Every row belongs to one group in each of 4 separate groupings. Each group adds its own fixed numbers to the row, and there is some noise. The rows also spread widely along 9 directions, which tell nothing about the answers.
(in the rows, 128 means zero)
Some rows, each with its group in each grouping after it:
[111 104 140 125 127 141 119 157  99 170  92 108 110 130 123 133 129 150
 117 155 129 120 153 113 116 104 112 120 113 111 129 139]
Vem k_416 k_847 k_682
[162 128 140 118 136 137 102 118 126 151 118 108 124  96 141 150 151 153
 131 133 122 129 142 126 129 120 137 124 127 113 126 115]
petub k_416 k_658 k_923
[ 88  92 114 137 147 146 131 210 125 137  87  98 103 132 135  89 144 109
  79 164  83  67 119 108  94 155 143 157 116 128 114 120]
vas k_151 k_136 k_190
[107 121 150 125 137 156 136 135 127 131 114 126 122 159 128 105 136 102
 129 150 141  89 133 127 114 142 100 171 136 148 116 118]
supus k_275 k_658 k_682
[126 102 124 100 172 118  81 134 149 154 120 130 138  86 140 159 142 158
 102 155  97 184 128  98 139  80 139 112 131 115 144 136]
supus k_115 k_94 k_923
[120 133 131 125 128 134 139 116 115 129 105 123 141 135 143 106 127 106
 140 138 150 133 138 128 112 141 110 135 126 154 124 121]
petub k_549 k_237 k_190
[139 111 149 101 124 122 117 135 114 160 145 114 142 114 170 149 103 171
 132 136 128  84 152 116 144 101  92 139 126 124 129 119]
vas k_528 k_136 k_682
[144 133 125 100 135 100 113  95 132 122 149 140 174  76 170 135 114 150
 146 139 144 188 125 121 123 115 118 108 126 148 124 124]
Pag k_151 k_237 k_923
[113 129 100 109 156 108 126 130 164 104 149 136 146 110 156 110 132  90
 100 143 109 158 103 126 128 158 120 123 142 165 113 129]
nime k_115 k_847 k_190
[135 126 145 115 130 137 105  82 128 165 133 128 133 142 121 166 129 153
 155 127 159 164 156 126 145  77 104 124 140 126 144 140]
Pag k_275 k_94 k_682
[107  89 131 102 136 124 134 134 131 172  96  87 124 114 152 108 127 109
 114 179 146 165 147 123  82 125  81 134 110 152  95 164]
Vem k_528 k_658 k_923
[148 131 124 144 108 101 167 113 150 104 169 153  94 147 114 126 140 111
 115 137 126 174 123 126 127 153 159  92 127  94 138 115]
nime k_549 k_847 k_190
[138  97 155 106 155 133 106 159 104 140  69 116 152  76 154 114 134 146
 115 170 104 126 136 101  96 121 139 135 100 124 127 110]
Pag k_528 k_658 k_923
[112 126 127 110 133 142 118 115 142 147 148 118 132 148 139 145 131 130
 124 133 149 113 136 128 139 107  99 147 145 151 127 134]
Pag k_275 k_847 k_923
[137 122 153 131 132 128 143 147 117 105 126 154 139 121 139 108 130 131
 124 148 120 100 129 119 121 145 145 146 115 122 129  94]
Pag k_151 k_94 k_190
[126 121 108 119 113 135 140 152 142 138 155 100  90 143 132 145 147 123
  95 120 118  72 128 136 143 143 126 140 138 119 120 121]
Vem k_528 k_847 k_923
[ 92  91 143 114 153 142 146 160 150 153 105 107 115 143 143  85 140  79
  90 186 129  98 130 121  99 148  84 182 120 161  95 139]
supus k_115 k_847 k_190
[139 110 155 116 127 127 123 135 116 155 128 116 133 103 167 132 111 169
 133 156 142 106 144 112 120 103 100 145 115 131 118 121]
nime k_151 k_237 k_923
[ 90 131 120 147 113 146 145 163  92 137 115 129 101 176 100 117 115 130
 137 127 128  98 142 119 112 129 129 112 133 125 155 131]
Pag k_416 k_658 k_682
[135 101 124  96 111  83 148 127 163 154 183 103 119  88 179 122 110 136
 123 175 144 160 139 120  96 137  81 123 114 132  83 146]
petub k_151 k_237 k_682
[ 78 128 112 134 121 123 151 167 127 106 139 149 116 168 121 105 112 113
 110 150 116 117 118 117 114 148 136 115 137 132 138 125]
Vem k_275 k_658 k_923
[152 148 114 134  84 131 148  95 112 155 165 104  85 163 112 173 125 152
 165  78 163 139 152 134 157 108 119  89 145 101 150 133]
supus k_549 k_847 k_682
[149  96 162  96 138 109 139 150 142 121 125 130 147  81 181 107 129 126
  98 185 115 101 129 115 106 159 114 155 103 129  92  95]
vas k_528 k_847 k_923
[134 144 120 138 121 157 120 133 101 124  92 116 123 136 120 133 145 128
 134 109 130 103 128 132 132 139 151 127 135 123 135 104]
Vem k_275 k_237 k_923
[ 88 128 105 136 150 157 110 168  68 118   4 110 153 104 120  81 135  98
 125 141 114 163 123 117  81 158 149  96 111 156 124 125]
Vem k_416 k_847 k_923
[143 140 117 137 120 146 122 131 115 147 120  99 102 133 123 141 150 132
 134 109 123 108 140 134 132 135 139 120 137 117 132 124]
petub k_416 k_658 k_190
[132  94 139  97 139 114 127 114 161 169 132 100 129  99 167 122 142 113
 108 185 144 156 142 128  95 138  79 148 116 145  79 143]
vas k_416 k_847 k_923
[182 138 160 133 109 130 138 118 109 122 155 142 126 125 133 151 137 159
 135 109 122  77 138 132 160 129 158 132 125  86 154  82]
Pag k_528 k_136 k_190
[ 92 129 109 113 151 121 118 163 129  88 122 153 162 109 161 100 114 120
 105 146 103 115 100 110 117 153 138 131 132 162 127 101]
vas k_151 k_237 k_923
[120 112 125 102 117 101 136 175 122 146 161 110 125 110 177 142 106 174
 111 147 115  81 145 105 133 107 109 119 118 113 126 120]
Vem k_549 k_847 k_923
[139 128 140 116  96 128 172  83 154 133 181 126 106 163 130 131 130  99
 134 130 177 129 138 149 133 152  84 145 140 140 111 128]
supus k_528 k_847 k_923
[129 127 101 118 107 121 129 142 110 148 128  94 109 116 135 146 125 145
 128 113 123 134 138 127 130 128 128  97 128 109 131 133]
Vem k_528 k_237 k_682

New rows. What belongs after each?
[138 104 146 118 103 114 161 130 113 143 112 109 116 118 149 105 110 115
 138 160 149 142 147 124  93 159  98 118 103 125 100 126]
vas k_528 k_847 k_682
[173 123 152 113 119 124 130 140 112 154 134 100 129  87 167 138 136 162
 143 142 126  86 149 124 114 134 123 136 114 107 111 105]
Pag k_416 k_658 k_923
[153 156 106 131 122 148 120  86 109 132  93 101 130 119 122 132 158 102
 158  97 152 170 131 156 120 158 135 108 137 142 117 128]
Vem k_416 k_658 k_923
[123 125  95 113 146 115 116 111 140 129 105 114 139 103 144 121 144 102
 119 141 125 199 119 123 102 144 136 104 128 146 118 131]
vas k_549 k_237 k_923
[105 149  95 162 120 161 129 123 119 130 125 133  81 196  60 146 159 108
 115  97 124 136 122 135 145 128 171 108 153 109 174 129]
Pag k_416 k_237 k_190
[141 134 123 132 114 122 140 147 141 114 159 138 101 129 125 127 147 128
 107 135 105  92 124 126 128 164 153 126 131  99 125  94]
petub k_416 k_237 k_682
[136 153 107 125 112 117 130 110 126 122 162 134 128 128 127 146 129 137
 142 107 133 144 130 134 137 139 134  99 143 124 140 119]
Pag k_416 k_237 k_682
[129 131 110 133 126 119 128 118 142 115 139 141 119 137 117 139 134 121
 125 129 115 179 124 123 131 137 153  93 139 109 138 125]
vas k_275 k_94 k_190
[133 119 139 118 113  77 166 126 143  89 163 171 149  96 158  92 108 119
 118 181 136 189 115 120  95 165 132 104 106 123 106 110]
Vem k_151 k_237 k_923
[127 128 136 126 117 125 148 104  99 137  93 125 145 120 131 102 114 111
 168 147 162 181 153 130  86 149  98 104 115 147 113 137]
Pag k_416 k_94 k_682
[125 153 109 133 127 139  97 110  98 131 113 142 138 133 117 160 123 159
 146  99 129 161 129 119 151 104 149  84 144 123 168 119]
vas k_416 k_237 k_923
[149 112 182 131 136 120 142  98 120 122 104 159 149 112 143  94 122 120
 143 179 156 188 135 122  99 131 118 135 103 137 118 121]
nime k_151 k_658 k_190
[ 79 120 115 141 140 133 125 139 145 115 131 165 108 176  82 121 137 107
  97 155 112 165 114 110 120 122 157 115 140 118 161 128]
Pag k_275 k_237 k_682
[136 145 105 122 108 150 137 125  98 156 114  71 120 137 150 139 131 132
 158  95 156  75 149 138 120 134 106 138 136 149 123 122]
Pag k_549 k_237 k_923
[119 137 125 123 118 116 154 145 108 100 129 135 148 120 166  93  97 116
 148 132 133 116 121 125 108 167 114 122 126 158 113 113]
vas k_151 k_658 k_190
[111 142 124 142 116 131 175 144 120  80 129 153 135 156 127  79 123  82
 134 133 137 105 119 136 104 189 135 139 127 154 119 103]
Pag k_151 k_94 k_190
[ 87 119 125 105 129 133 132 118 131 145 145 131 136 158 138 127 105 121
 126 142 152 126 139 121 133 109  73 143 143 162 132 145]
supus k_528 k_237 k_682
[ 96 105 156 122 140 114 138 175 141 118 160 178 123 151 138 115 114 145
  88 189  98  88 127  97 120 124 129 143 122 114 143 106]
vas k_416 k_658 k_923
[119 138 121 114 129 137 102  98 132 150 151 124 132 145 126 164 129 147
 141 113 146 141 137 127 150  89 111 124 153 137 148 137]
Pag k_275 k_237 k_682
[141 132 149 130 123 136 150  75 127 132 110 137 130 141 119 107 135  85
 154 145 177 186 132 139 108 153 108 134 128 150 118 124]
supus k_115 k_237 k_923
[172 102 194 111 149 123 114 105 139 130 128 160 150  89 144 130 152 143
 117 177 138 139 132 116 129 112 133 162 103 112 120  93]
Pag k_151 k_847 k_682
[107 121  97 117 132  92 148 148 152 117 160 132 126 121 147 109 120 101
 101 155 112 164 112 123 116 157 127 107 130 137 117 135]
Vem k_115 k_237 k_190
[114 102 138 109 161 117 108 134 167 124 142 154 140 110 150 123 143 123
  83 178 113 142 111 109 120 122 131 155 126 137 121 113]
vas k_151 k_237 k_923
[114 143 161 125 100 120 169 112 105 123 168 164 146 175 146 120  89 143
 158 138 176  87 151 123 130 118  89 143 129 146 147 107]
Pag k_549 k_237 k_923
[150 109 144 120 126 101 140 123 149 124 162 142 126  99 144 121 132 136
 120 159 123 161 127 119 118 138 131 122 119 104 116 117]
supus k_151 k_136 k_682
[150 118 170 141  84 115 166 149 101 142 158 141  94 149 125 139  99 181
 151 155 137 100 155 107 116 113 138 106 111  70 148 107]
Pag k_275 k_658 k_923
[125 136 131 127 147 144 118 119 141 112 127 149 132 142 122 125 155 110
 114 128 120 110 126 132 137 146 129 148 145 141 129 108]
nime k_416 k_94 k_682
[122 123 108 117 140 114 125 179 140 120 149 118 110 115 151 129 130 132
 105 134  81  85 116 113 131 152 147 125 135 119 128 106]
vas k_115 k_658 k_682
[137 125 158 127 129 130 144 136 122 118 130 147 136 142 150 115 134 122
 120 149 131  78 132 121 129 143 127 161 119 127 129  89]
vas k_549 k_237 k_190
[120 110 120 124 151 135 115 163 142 138 112 122 103 120 124 129 154 125
  89 153  94 120 116 109 123 130 155 137 128 112 137 113]
supus k_115 k_237 k_923
[164 117 205 136 112 140 159 135  81 125  93 146 136 114 148  92 112 145
 165 162 155  92 150 118 100 144 114 154  94 114 114  88]
supus k_151 k_658 k_682
[146 151 110 125 139 110 109 111 131 101 153 159 141 115 123 164 142 151
 120  99 105 174 115 118 167 107 182  80 139 105 173 106]
Pag k_549 k_847 k_190
[128 111 129 100 141 109 123 128 133 152 128 118 140  94 159 132 112 142
 135 158 130 172 142 108 115 113 101 111 125 135 119 139]
supus k_115 k_94 k_923
[155 128 140 127  98 121 155  95 136 141 152 119 106 134 126 133 129 123
 152 138 158 161 141 134 117 145 111 117 129 106 111 125]
supus k_275 k_237 k_682
[145 136 129 156  97 135 160 121 100 126 110 129  85 150  85 119 139 116
 153 123 136 169 139 131 105 158 155  85 123  90 139 121]
supus k_416 k_658 k_682
[146 153 108 140  97 146 152 109  99 133 110  90 117 144 123 126 130 110
 175  92 157 129 146 149 115 159 124 108 140 133 118 127]
Pag k_275 k_94 k_190
[157 142 123 129 138 150  91  93 118 151  93 105 119 109 110 155 166 131
 144 105 130 175 138 135 132 118 148 106 137 117 137 128]
petub k_416 k_658 k_682
[ 62 103  97 101 149 112 121 184 135 140 121 117 146 113 162 101 112 125
  87 181 104 129 126 106  94 130  98 125 124 159 111 149]
Vem k_416 k_237 k_923
[114 120 103 138 116 137 144 151 143 142 159 107  72 161 109 135 146 121
 111 126 122 105 127 126 118 134 143 131 138 116 134 135]
Pag k_151 k_658 k_923
[138 165  96 135  99 114 155 129 121 100 183 132 110 146 141 139 102 135
 155  83 127 106 120 135 149 157 138  90 156 132 147 111]
nime k_115 k_658 k_923
[ 95 130 130 128 115 147 134 148  94 144 110 117 126 162 133 124 104 141
 146 132 147  98 145 122 119 113 103 125 135 143 135 134]
Vem k_275 k_658 k_923
[112 145 121 128 117 135 143 113 112 110 140 144 146 163 128 121 116 110
 133 106 144 115 128 141 150 141 118 126 146 148 145 121]
Vem k_528 k_136 k_190
[107 107 119 132 139 140 121 141 148 137 119 126  96 144 110 129 151 113
  92 147 121 143 119 119 120 127 147 132 128 126 131 128]
vas k_151 k_847 k_923
[133 125 103 104 121 121 125 109 138 158 146  76 125 101 169 137 124 127
 145 118 157 145 138 137 123 130  77 125 136 162  90 154]
nime k_151 k_847 k_682
[ 80 134  86 127 129 137 137 141 122 130 116 112 124 152 122 110 121  98
 122 126 132 156 125 128 115 143 106 104 144 159 126 153]
supus k_416 k_847 k_190
[107 144 100 149 130 155  99 133  89 122  72 129 115 135  85 139 131 137
 139  93 124 181 121 112 137 107 173  72 136 124 170 130]
petub k_151 k_847 k_682
[112 116 135 120  88  81 180 149 146 120 217 159 112 154 147 123  81 152
 125 175 135 121 137 108 109 136 109 108 125 104 129 122]
Pag k_275 k_237 k_923
[115 139 124 152 121 143 118 100 110 147 121 150 101 178  72 156 141 134
 132 116 142 201 137 128 144  89 154  82 140 102 176 149]
Vem k_416 k_658 k_190
[118 138 113 143 117 136 147 134 129 116 148 141  98 173 104 139 140 123
 121 109 118 116 133 125 148 130 151 119 142 105 156 114]
supus k_549 k_94 k_190
[ 95 126 116 140 141 152 109 157 103 123  88 134 123 138 115 125 122 142
 115 126 117 128 121 107 130 108 149 112 130 136 155 126]
nime k_151 k_847 k_923
[131 107 127 102 171 119  86 140 152 144 136 125 141  94 147 152 163 148
  90 147  88 127 127 108 141  96 149 143 130 113 142 115]
Pag k_549 k_136 k_682
[148 165 107 138  94 124 161  94 107 107 144 126 127 140 124 119 123 108
 175  97 159 156 134 150 112 175 132  88 139 138 126 120]
Pag k_416 k_658 k_923
[135 127  95 147 140 138 134 138 144 117 103 116  81 135  84 118 180  78
 104 127  99 172 105 131 102 173 194 106 131 108 138 118]
Pag k_115 k_658 k_923
[102 116  99 111 129  88 129 172 140 126 180 134 121 124 156 142 104 159
 102 140  86 120 127  99 134 119 137  93 134 108 147 124]
vas k_549 k_136 k_682
[117 131 149 135 140 136 142 110 121 112 110 159 157 148 121  90 136  90
 127 156 143 144 130 135 106 155 122 144 126 151 128 117]
Pag k_416 k_136 k_190
[112 135  97 128 126 136 125 161 109 126 109 111 117 123 125 127 132 134
 130 113 102 117 134 118 122 145 136 103 139 120 133 123]
supus k_416 k_94 k_682
[119 138 152 121 125 126 137  85 122 126 145 161 149 159 140 132 107 133
 147 134 173 146 141 124 141 103  94 128 137 156 146 126]
nime k_549 k_847 k_923
[133 146 122 123 119 127 129 125 110 125 146 132 137 128 140 138 121 146
 147 117 132 118 137 128 128 132 129 112 138 133 141 116]
Pag k_416 k_658 k_923
[107  98 128 110 143 107 125 153 152 141 135 125 130 112 150 117 132 125
  89 185 109 154 126 112 109 123 119 130 118 121 111 137]
Vem k_275 k_237 k_190
[113 138  98 135 129 145 118 153 114 121 115 115 112 134 120 134 142 131
 120 104 114 114 117 128 134 133 159 114 137 128 142 120]
Vem k_151 k_658 k_923
[118 119 150 133 124 120 147 153 131 106 147 180 121 144 116 119 126 141
 107 164 108 121 130 107 124 138 149 122 124  96 145  99]
supus k_416 k_94 k_923
[120 144 110 121 116 148 134 130 108 155 127  80 118 150 151 135 122 128
 153  98 149  79 152 133 132 122  96 137 143 157 127 137]
petub k_549 k_658 k_190
